There are 4 nested groupings, the coarsest first. Each group lies inside one group of the grouping before and may be the whole of it. The rows also spread widely along 14 directions, which tell nothing about the answers.
Known rows, each followed by its group in each grouping:
[-16  14 -30   0 -15  -4   1  -9  20 -24 -16 -16   1  29  25   8 -13   5
   8  14   3  -3  17   6  20  -2  -5  18  22  29  -3   7   2   4  15  31
  -5  35  15] | bini Z391 Z285 Z535
[ -4 -24   6 -20  20   7   2 -13   9  -3 -32   8   9 -16 -19  -9  23 -20
  17   9  -2  -3 -12  15  16  -8  16 -19  14 -11  -1 -18 -14 -19 -10   9
  -3 -41  -5] | bini Z572 Z336 Z625
[ -8 -13  14 -14   9  25   2 -15  26 -18  -6  22  18  -4  26  -4   5  10
  30  -8  38  16  -8  15  13  -6  -7 -22 -24 -14 -22  26  16  -8  11  10
 -13 -26  -3] | fesi Z307 Z786 Z119
[-13  -9  37  18  10  12 -35  20 -20 -17  25   8  15  -6   9 -23   3  -5
  13  -8  10  30  26  -3  26 -18  -1  14 -17 -22 -23  20  -1  -9  -5  -9
   3 -45   6] | bini Z391 Z735 Z671
[ 10   2   6 -24  27  14 -22   9  36  -8  -8   8  -8  -6 -11  -7  10  15
  -7   0 -35  10 -12  -4  39  14  -6   6  -6  -2  -9   0  -1 -21 -16  24
  19 -40 -34] | fesi Z307 Z786 Z26
[-23  -1  21  11   2  -4 -21  13 -34   4  21 -26  12  -9 -12 -19 -17  22
  14  -6   4  10  68 -29  11   7   3  39   7  -2  -6  22   8  -4 -11  -7
   8  13   1] | bini Z572 Z336 Z777
[-12 -22   9   7  29   1 -26 -27 -17   3 -20   2  24  -4  -5 -64   6  25
  -1  -2  -7  -9  35 -19  43 -51   6  27   2 -15  -4  23  -7   9 -16   7
  26  -1  30] | bini Z572 Z229 Z863
[ 18 -23   0  -1  17   5 -26   0 -27  23  17  17   4  20  17 -18  21   8
  29 -22  15   4   8  18  26 -19  21  -4 -20 -16 -43  19 -34  12  -4 -35
  -4  12  28] | bini Z572 Z850 Z676
[ 42   8  28   0  -6  -5 -15 -12 -16  25  26  51  16 -20  -8  49  26 -17
   5  -8  29 -23 -34  -5 -12  16  18 -25 -10  -2 -14 -17 -27 -11  -6 -36
 -24  -1  -4] | bini Z391 Z285 Z918
[ 11   2  11  -2 -16  -3  15  -8  26 -25 -13  26 -11   9 -48 -35   9  12
  20  13  49 -10  14   2  11 -28   2   2  -1   0  11  -2  41   5 -24 -13
  -2 -67  32] | fesi Z360 Z597 Z265
[ 21 -11 -31 -23   6  -8 -15  -9  13  15 -23  14  -4  31  19  10  19  -3
  16  23   7  -5 -22  28  21  15  26  -6   3  17 -21  -2 -33   7  -3   3
 -16   7  12] | fesi Z360 Z597 Z434
[  9   2  -4  -1  24   5  -7  17   4  32   1   6 -23 -21  -7  20  18  -3
 -46  11 -51   0 -48 -17  10  43  -3  -5 -10  -3   1 -28 -25 -27 -21   8
  20 -25 -34] | fesi Z360 Z597 Z265
[-20 -18   7 -10  -5  10  22 -19  -3  -6 -26 -25  40 -46  -4  29 -12 -13
  10   2  -5  11   9  -7  -2  11  13   9  22  11  10   9 -22 -28   3  20
 -11  27 -44] | bini Z572 Z336 Z777
[-10  23   3  21   6 -39 -23 -10  -9  19 -13  -3  -7   3 -15 -18  -8   0
 -42  61   2 -17   3 -32 -26   1   9   6   2  -7  33 -20  30  30  -7   9
   4 -23  40] | bini Z391 Z735 Z671
[-37  -7 -15  -9  25   7  -4   2   0  -1   9 -18  -1 -31  49   7 -14  25
 -10  15  21  24  28 -22   5  27 -26  -5 -28  -6 -23  36  15 -11  12  13
  13 -24  -4] | fesi Z307 Z786 Z26
[  3  20  17  12  -1  -6 -12 -25  26  -2 -24  10  25 -13   2   8  -8  -1
 -39  33 -21  -2 -36 -22   0  -2   6  10   1   1  28  -5   3   7   1  36
   0   7 -15] | bini Z391 Z285 Z918
[-20   0   5  19  -3   1   6  -9  -3   1 -18  -6   7   0  -7 -16  -4  -1
 -12  15 -20  -8  -7  -9   0  -1   0  11  14   1  15 -13   6  -6  -4  23
   4   8   3] | fesi Z307 Z786 Z119
[-19  -2  17  -4  18  26  18   8  -5 -12  21 -16  -3 -36 -12  -3  -8   4
   5 -40 -16   9  14 -16 -15   1 -32 -16 -10 -29   2   4  32 -26   5  -6
  13 -19 -20] | fesi Z307 Z786 Z26
[ 30  -2  -1 -15  30 -22 -33  -1 -18  28   4  16 -16   6 -30 -23  21   0
   1  11  -7 -21  -1  -2  -6  -6  19 -15  -7 -21  -5 -19   0  17 -19 -30
   4 -36  30] | fesi Z307 Z786 Z26
[ 11 -23  -5 -25  32   4  -6 -32 -16  58 -14  16  15 -15  11  13  18  31
   4  -4   1 -24 -13 -12  12  38  18  -8  -6   6 -20   2 -36 -16 -10   4
  -4  52 -21] | fesi Z307 Z786 Z119
[-25  34  42  45 -11  12 -25  -8  15   1  19  40  16   9  31  11   4  22
 -32  10   0 -26 -17 -45  27  29 -24  16  -3  14  -1 -11  13 -22   2  41
  11  21   1] | bini Z572 Z336 Z777
[-26  -9 -29  10 -13  13  33  31 -36 -18  29 -38 -36  25  -8 -10  -3 -19
  46 -46  -2  -1  44  28 -15 -10 -18  -7  21  -6 -22 -12  14 -13  11 -32
  -3  13  36] | fesi Z307 Z786 Z26
[ 40  27   5  15 -47   7  14   2  32 -33  18  23   5  20 -18  11 -11   2
  12 -18  20   3 -13  10   9 -33   2  19  -7  17  -4  18  13  15  -5 -26
 -14   7   7] | fesi Z307 Z786 Z26
[ 10   5 -23   4  -6  16  16 -12  23 -18  -2 -18  11 -12   3  -3 -21  25
 -21 -27 -29   8   7 -18  35 -36 -14  37  -1  12   1  37 -10   3  -3   2
  25  41 -15] | bini Z572 Z336 Z625
[-32  20  25  26   2  11  -7   9  11 -20  -2 -14   8 -14  -3   2  -8 -20
 -32   5 -53   2 -16 -24  -2   7 -19   5  15 -11  26 -25  18 -20   6  39
  16 -12 -19] | bini Z572 Z336 Z777
[-25  -3  28  -9  11  27 -16  15   7 -42  13 -12  11   0   2 -19  -7   2
  41 -31 -11  20  39   5  21  -5 -19   7   5 -14 -14  15  26 -26   7  21
   4 -24 -17] | fesi Z307 Z786 Z26
[ -1   7  22  32 -25   0  -2   1   2   0  10   9  28 -12  37  18 -20  -5
 -16  33  37  41 -29  -5 -22   3  12   7 -41  -9   0  37   4  22   9  -9
 -24  -8   1] | fesi Z360 Z597 Z265
[ 20   6  -4  21 -30   9  -3   8 -18 -41  36  18  10  17  13  16   9 -36
  28 -39   4 -14   6  20   7 -40 -10   0  13   6 -23   3 -16  -6  12 -35
 -10   1  33] | fesi Z360 Z597 Z434
[ 22  -1   4 -18  -5   6  15  14 -10  17  11   5 -19 -14 -57  24  18   2
  17 -25 -16 -23   8  -5  12  37   7   8  26  21  -8 -30 -20 -43 -31 -17
   1   5 -36] | fesi Z307 Z786 Z26

New rows. What belongs after each?
[ -4  10  34  10  -5  -6   2 -12   0  30   8   6  10   3  -6 -10 -15  33
  11  13  55  10   7 -19 -35  14  15  -8 -34 -24  10  20  45  30   3 -13
 -21  17  16] | bini Z572 Z850 Z676
[ -1 -20  26 -35  19  -3  14 -14 -18   8 -21 -17  18 -58 -53  18   6 -26
  23   0   3   1  10  -2 -37  16  19 -28  20 -23  25 -24   5 -26  -7  -5
 -17 -29 -36] | bini Z391 Z285 Z918
[-10  18  34  22   5   5 -33 -12 -17  -3  36  29  36 -20  51  40   5 -18
  -6  -8  13 -17 -12 -25 -15  11 -16 -27 -13 -16 -12   1   1 -10  28   0
 -10   7  10] | bini Z572 Z336 Z777
[ -2  10  35  14   5   7 -14  -2 -18 -19  25   6  27 -23  10  15  -2 -42
   7 -18 -12   1 -18   0 -45 -17  -9 -36  -9 -40   8  -8  21  -1  25 -13
 -15 -20   6] | fesi Z307 Z786 Z26
[-34 -16 -14  12   4  18  37  19   6  19 -17 -14 -40   8 -15 -29   7  16
  -9  12  -5  16 -12   6  13  26  -6   4  -5  -1  -6 -17  10 -20 -19  14
  12 -23  -2] | fesi Z307 Z786 Z119
[ 12  11  18   0  -6  -4   2 -21  16  11  -8   9  35 -34  21  43 -14 -14
 -19  30  15  17 -49  -7 -43  18  15 -23 -27 -12  15  13   5  12  15   3
 -28   3 -25] | fesi Z307 Z786 Z26
[ -1 -16  36  22 -22  10  17  38 -37  16  18  -7 -17  13 -56 -26   6 -10
  40 -15  18  27  12  19 -17   9  27  13  -3 -19  -4 -13   7  -8 -26 -40
 -21 -21   1] | fesi Z360 Z597 Z265
[-23   7 -42   0   6  -9  19 -44   4   5 -13   0   7 -21  40  18  -7  30
 -33  19  18 -44  16 -42   4  11 -32   1   9  30   6  12   7  -9  11  23
  19  35  24] | fesi Z360 Z597 Z434
[ 14  16   0  10 -13  12 -11  -3  26 -14  12  39   6   4  27  31  15   0
 -14   1  -1 -15 -31  -5  36  10 -12   3  -3  25 -23  -1 -20 -20  -2  11
   3  -7  -8] | fesi Z307 Z786 Z119
[ 45 -11 -21 -20  18  -1 -18 -20  20  12 -16  21   3  14  -3 -25  10  20
   2  -1  -5  -1 -18  14  35 -36  22   9 -19  -2 -19  25 -24  26 -16 -18
   5   2  13] | fesi Z307 Z786 Z26
[  2   5   8 -18  22   5 -28 -10  35 -22  -9  15  10 -16  -2 -10   6  18
 -10   8  -8  -3  12 -21  44  -9 -11   9  -2   1  -4  12   7 -12 -11  22
  23 -44  -9] | bini Z572 Z336 Z777
[ -6 -34 -14 -23  28 -15   5 -30 -16   0 -37 -10  11 -24 -20 -43   6  -7
  16  22  26  -5  24   6 -16 -40  15 -19   2 -26  12   9  15  16  -6 -14
  -1 -50  38] | fesi Z360 Z597 Z434
[ 43   2 -30 -19   8 -17  -2 -28 -15  20   7  18   3 -14 -12  25  14   0
  -5 -14  -4 -49  -2 -10  -2 -11   6 -10  12  14  -9  -8 -27   2  -7 -34
   3  28  18] | fesi Z307 Z786 Z26
[ -3 -15  -2  17   0  31  25   7  15  14  -3  -7  -9   9  10 -34 -13  38
  -6 -18   0  41 -18   3  24 -11  -3  23 -39 -13 -12  38   3   8 -11  -5
   9  17 -10] | fesi Z360 Z597 Z265
[ 11 -43 -17 -35  48  18 -19  -9  -9   0 -17  -8  15 -23  15 -14  19 -13
  16 -24 -29  25  -4  27  37 -32  12 -12  -7 -26 -32  19 -50 -11  -1  -8
   9 -20 -14] | bini Z391 Z285 Z918
[  6  12  10  -8  -6  21  -7  14  23 -43  22 -13  10  -3   5   1 -22  12
  16 -32  -9  30  23  -3  15 -16 -20  19 -13  -7  -5  38  24  -4   6   0
   6  -9 -21] | fesi Z360 Z597 Z265
[-22 -12  -4  -1   4   5  47 -15  -6  37 -25  -9 -15 -16 -22   6   6   4
  -2   9  17  -8 -19  -3 -29  31   6 -22   5  -7  16 -29  10 -16  -4   6
 -11  18  -6] | bini Z391 Z285 Z918
[-23   6 -26  -4  17  14  -3  34   3 -20  27 -26 -39  17  22  -9  -5   1
   9 -18 -15  19  20  10   2   6 -31 -13 -13 -17 -24   4  27  -6  14  -5
  15 -33  19] | fesi Z307 Z786 Z26
[-32  18  45  34 -24   1 -28  -5  10   6  -6  17  30  31  33   3  -8  16
   5  43  33  12  -4 -13  11  35  17  24  -4  14   0   8  11   4   7  44
 -24  30   1] | bini Z572 Z229 Z863
[ -2   7  46  38  -4 -12 -35   6 -10  13  -3  14  15  -1 -28 -42   0  13
 -28  36  -8  11   2 -29  21 -13  24  40  -8  -8  12   2   0  14 -30   5
  11 -28   8] | bini Z572 Z850 Z676
[  5 -19 -27  13   6  -5  -3   1 -25  -2 -10  -3 -15  19 -24 -53  15  -3
   5  -4 -21 -16  20  12  34 -47   9  23  19   3 -15  -7 -22   6 -23 -21
  19 -12  45] | fesi Z307 Z786 Z26
[ 12   1 -22  -1  -4  -7   0  12  -7 -12  13  -7 -11  18  17   8  -2 -34
  23   3  18  16 -11  35 -35 -20   8 -32 -17 -23 -15   4  11  29  21 -37
 -24 -25  41] | fesi Z307 Z786 Z26
[  1   6 -13 -24  15  -6   4 -32  45   0 -33   0  -1  -2 -14 -26 -15  55
 -12  22  23  -6  25 -27  29  -9  -7  21  -8  12  14  27  33  13 -13  27
  15   0   2] | bini Z391 Z735 Z671
[ -7  29  11  -2  -5   2 -40  30  20  -2  16   7 -19  48   7  19   9  14
  12   9 -14  -5  12  -4  36  55   0  19  16  26 -17 -19   0 -20  -5  32
  -1  11 -13] | bini Z572 Z229 Z863
[-42   9  35  34  10   5  -8   0 -10   6  -4 -10  14 -26  12  -9 -11  -5
 -38  26 -19  17 -14 -31 -17  14 -11   3 -10 -24  23  -9  20  -8   6  33
   7 -15 -10] | bini Z391 Z285 Z918
[ 36  11 -72 -20  -2 -14  13   0  34 -10  -4  11 -40   5   6  26  14   2
 -31  17  -2 -21 -21   4  28  -6 -12  -5   0  33 -15  -3 -19   3 -13 -18
  20 -34  24] | fesi Z360 Z597 Z265
[ 20 -13 -14  -5  19  -3  22   0 -30  21   5  -2 -23 -31 -47   0  23 -24
 -11 -23 -22 -20 -13   0 -18 -19   2 -25   9 -23   5 -35 -15 -12 -17 -43
  12 -25  11] | bini Z391 Z285 Z918
[  1 -11 -46   2  13 -18   9  17  -3  32 -22 -10 -51  15 -23 -16  25  -9
 -30  34 -26  -7 -21  11  15   9  17  -3   9   6  -6 -37 -27   3 -25 -11
  19 -34  27] | bini Z572 Z850 Z676
[  0 -18  -1 -25  17  -6  -1 -40  -5   3 -25 -14  32 -16 -14 -21  -8  19
  25  -8  12 -12  38  -9   3 -28  14   4  11  -7   7  24   5  11   1   2
  -2  29   6] | bini Z572 Z850 Z676
[-34   8  47  34   0   5 -27  10 -26 -10   6 -26  26   4  -8 -25 -20 -13
  -1  -4 -42  17  21 -16  -8  -7   1  30  15 -21  21  -5  15  -4   6  28
   0  23  -9] | bini Z391 Z735 Z671
[-10 -20 -11   0  24   8 -20   8 -15   1  -9 -10  -3  13   4 -24  18 -14
   7  -9 -40  -1   4  13  35 -16   8   6  17  -7 -18 -13 -33 -11  -6   6
  15  -4  11] | bini Z572 Z336 Z625
[ 27  15  -9 -11  -6  -9   1  39  -7  -1  38  -7 -36 -15 -46  27   9 -12
   0 -13  -3   0  18  -6  -4  14   0  -3   3   1  -7 -17   1 -13 -21 -48
   8 -48  -4] | bini Z572 Z336 Z625
[  6   0 -12  11   9   2  13  14 -32  18  24 -15 -30  14 -24 -18   4 -11
   9 -33 -23 -11   0   9 -30 -13  -5 -18  -2 -28  -2 -22  14   9   0 -40
   3  10  32] | fesi Z307 Z786 Z26
[ -6  31  10  18 -26   5   5  31  10  -6  33  15 -37  33 -16  14   7   7
  13  -4  15 -15   4  -3   1  41 -16   1   7  17 -10 -29  30 -20  -7  -2
  -5 -13  11] | fesi Z307 Z786 Z26
[-29  27   9  29 -21 -16 -17  -2  -7 -26   0  -9  21   5  26  20 -15 -31
 -16  38 -10 -10   0 -15 -27  13  -7   5  22   9  24 -14  17   1  22  32
 -12   3  17] | fesi Z360 Z597 Z434
[  7   0 -12   8  -9   9  59 -34   3  17  -5  -4   7 -28  -3  22 -13   4
 -13 -24  22 -11 -28  -9 -42 -16 -11 -25 -15 -13  18   6  17   7  14 -22
 -11  47   4] | bini Z391 Z735 Z671
[  1  -4  24 -12  26  -2 -40   7  13   3 -20  -1   5   0 -23 -24   6   1
  -7  23 -33  17  -1  -4  28   5  17  17   2 -12   6  -7  -5  -5 -19  27
   9 -37 -22] | bini Z391 Z735 Z671
[-12   3  35 -15   6  -4  -1   8 -24  17  17  -7   1 -19 -28  20  -2  -4
  36  -1  27  -4  25  -9 -48  48   7 -26   2 -18   7 -17  34 -17   1 -11
 -25 -12 -14] | fesi Z307 Z786 Z26
[ 10   6  -3 -16  13  14   5 -14  24   4   3  12  -1 -13   1  17   7  19
  -5 -20   0 -13 -10 -14  15   7 -13 -12  -8   0  -5   5   4 -14  -1   3
  10   8 -14] | bini Z572 Z229 Z863
[ -8 -28  22  -2  31   8 -14   0  -8  30 -18   7  -1 -24 -25 -42  13  32
 -12  17   2  23   8 -17  43   6  17  25 -17 -12 -11  10 -17 -15 -37   7
  19 -38 -19] | bini Z391 Z285 Z918
[ 24 -15   9  -7  10   0  -9 -32   9  36 -34  11  27   5 -13 -17   5  24
  -1   7 -11  -4 -22  -1  22  -9  38  19  -3   1   3  11 -31  15 -17   9
  -5  50 -14] | bini Z572 Z850 Z676
[  3 -20 -10   0  35   0 -14  -9 -24  25 -16 -14  12 -26   3 -13   6 -12
 -33   2 -60   3 -25 -10   1 -10   8   2  -3 -22   8  -3 -34  -2  -7   2
  19   4 -11] | fesi Z360 Z597 Z434
[  3  -9  30 -14   7   1   2  -4  20  -4 -23  -6   8 -15 -52 -36  -6  17
  14  10  12  22  18  -5   5 -15  19  12  -6 -19  18  12  28   6 -23   2
   0 -40 -14] | bini Z572 Z850 Z676
[-10 -23   7   5  -5  -7  27 -30  -7  13 -45  21  10 -16 -32 -13  24 -24
   8  35  22 -26 -26  10 -11  -2  25 -19  24   3  14 -38 -10 -16 -17   7
 -16 -27  15] | fesi Z307 Z786 Z26
[ -3  10 -10   7 -14  30  47   7  29 -12  12  -7 -23   5  -4   4 -11  13
   3 -37  -2   8 -19   6  -5  -2 -28  -9 -14  -4  -2   4  29 -11   5  -5
   3  14  -8] | fesi Z307 Z786 Z26
[  2   4  48   9  -6   5 -21 -40  25  10 -23  47  38  21  -5 -27   7  37
  21  18  46 -19  -2 -16  29  -3  22  16  -4   6   2  11  15   8 -11  26
 -16  22  10] | bini Z572 Z336 Z777
[ -6 -22 -20 -13   3   2  28  -7   8  27 -37  -7 -13  11 -13   3  15 -12
  17  20  10   2 -28  29  -6  18  28 -20  10   0  -1 -25 -17  -3  -5   3
 -18   6   2] | bini Z572 Z336 Z625
[ 44   6 -16 -36 -11  11   2  15  28 -13  25  26 -20  28   2  37  17  -3
  52 -28  41   4  -7  37   6  14   4 -28 -15   6 -35   9   2  -3   4 -36
 -26 -20   4] | fesi Z360 Z597 Z434
[ 12  22  11 -23  -3  15  30 -20  39  -7  13  18  -3  -9  -7  29  -7  22
  21 -27  41 -16 -12  -8 -34  16 -24 -41 -21 -13   8   5  60  -2  16  -6
 -16   3  -6] | fesi Z307 Z786 Z119
[  9  -6 -29  -4 -17  -3  51  11 -12  15   8 -32 -29 -18 -45  -2 -18  21
   6 -12  21  11  29  -5 -18   1   3  16  -5   7   1  15  13   3 -20 -45
   1   9   0] | fesi Z307 Z786 Z26
[ -6  23 -15  17 -32   6  45   9  22 -23  -2 -20 -19  -6 -29  14 -18  -9
 -19  -2 -20  -2 -12  -7 -16   1 -17   9  16  15  24 -16  25 -11  -3   4
   4   2 -10] | fesi Z307 Z786 Z26
[-22  12  11  30 -16 -17 -25  10  -9  12  -3   3   3  28  25   6   1 -15
  -6  54  22  11 -11   2 -10  25  23   4  -3   3  -2 -10  -1  16   6  13
 -20  -5  28] | bini Z572 Z229 Z863
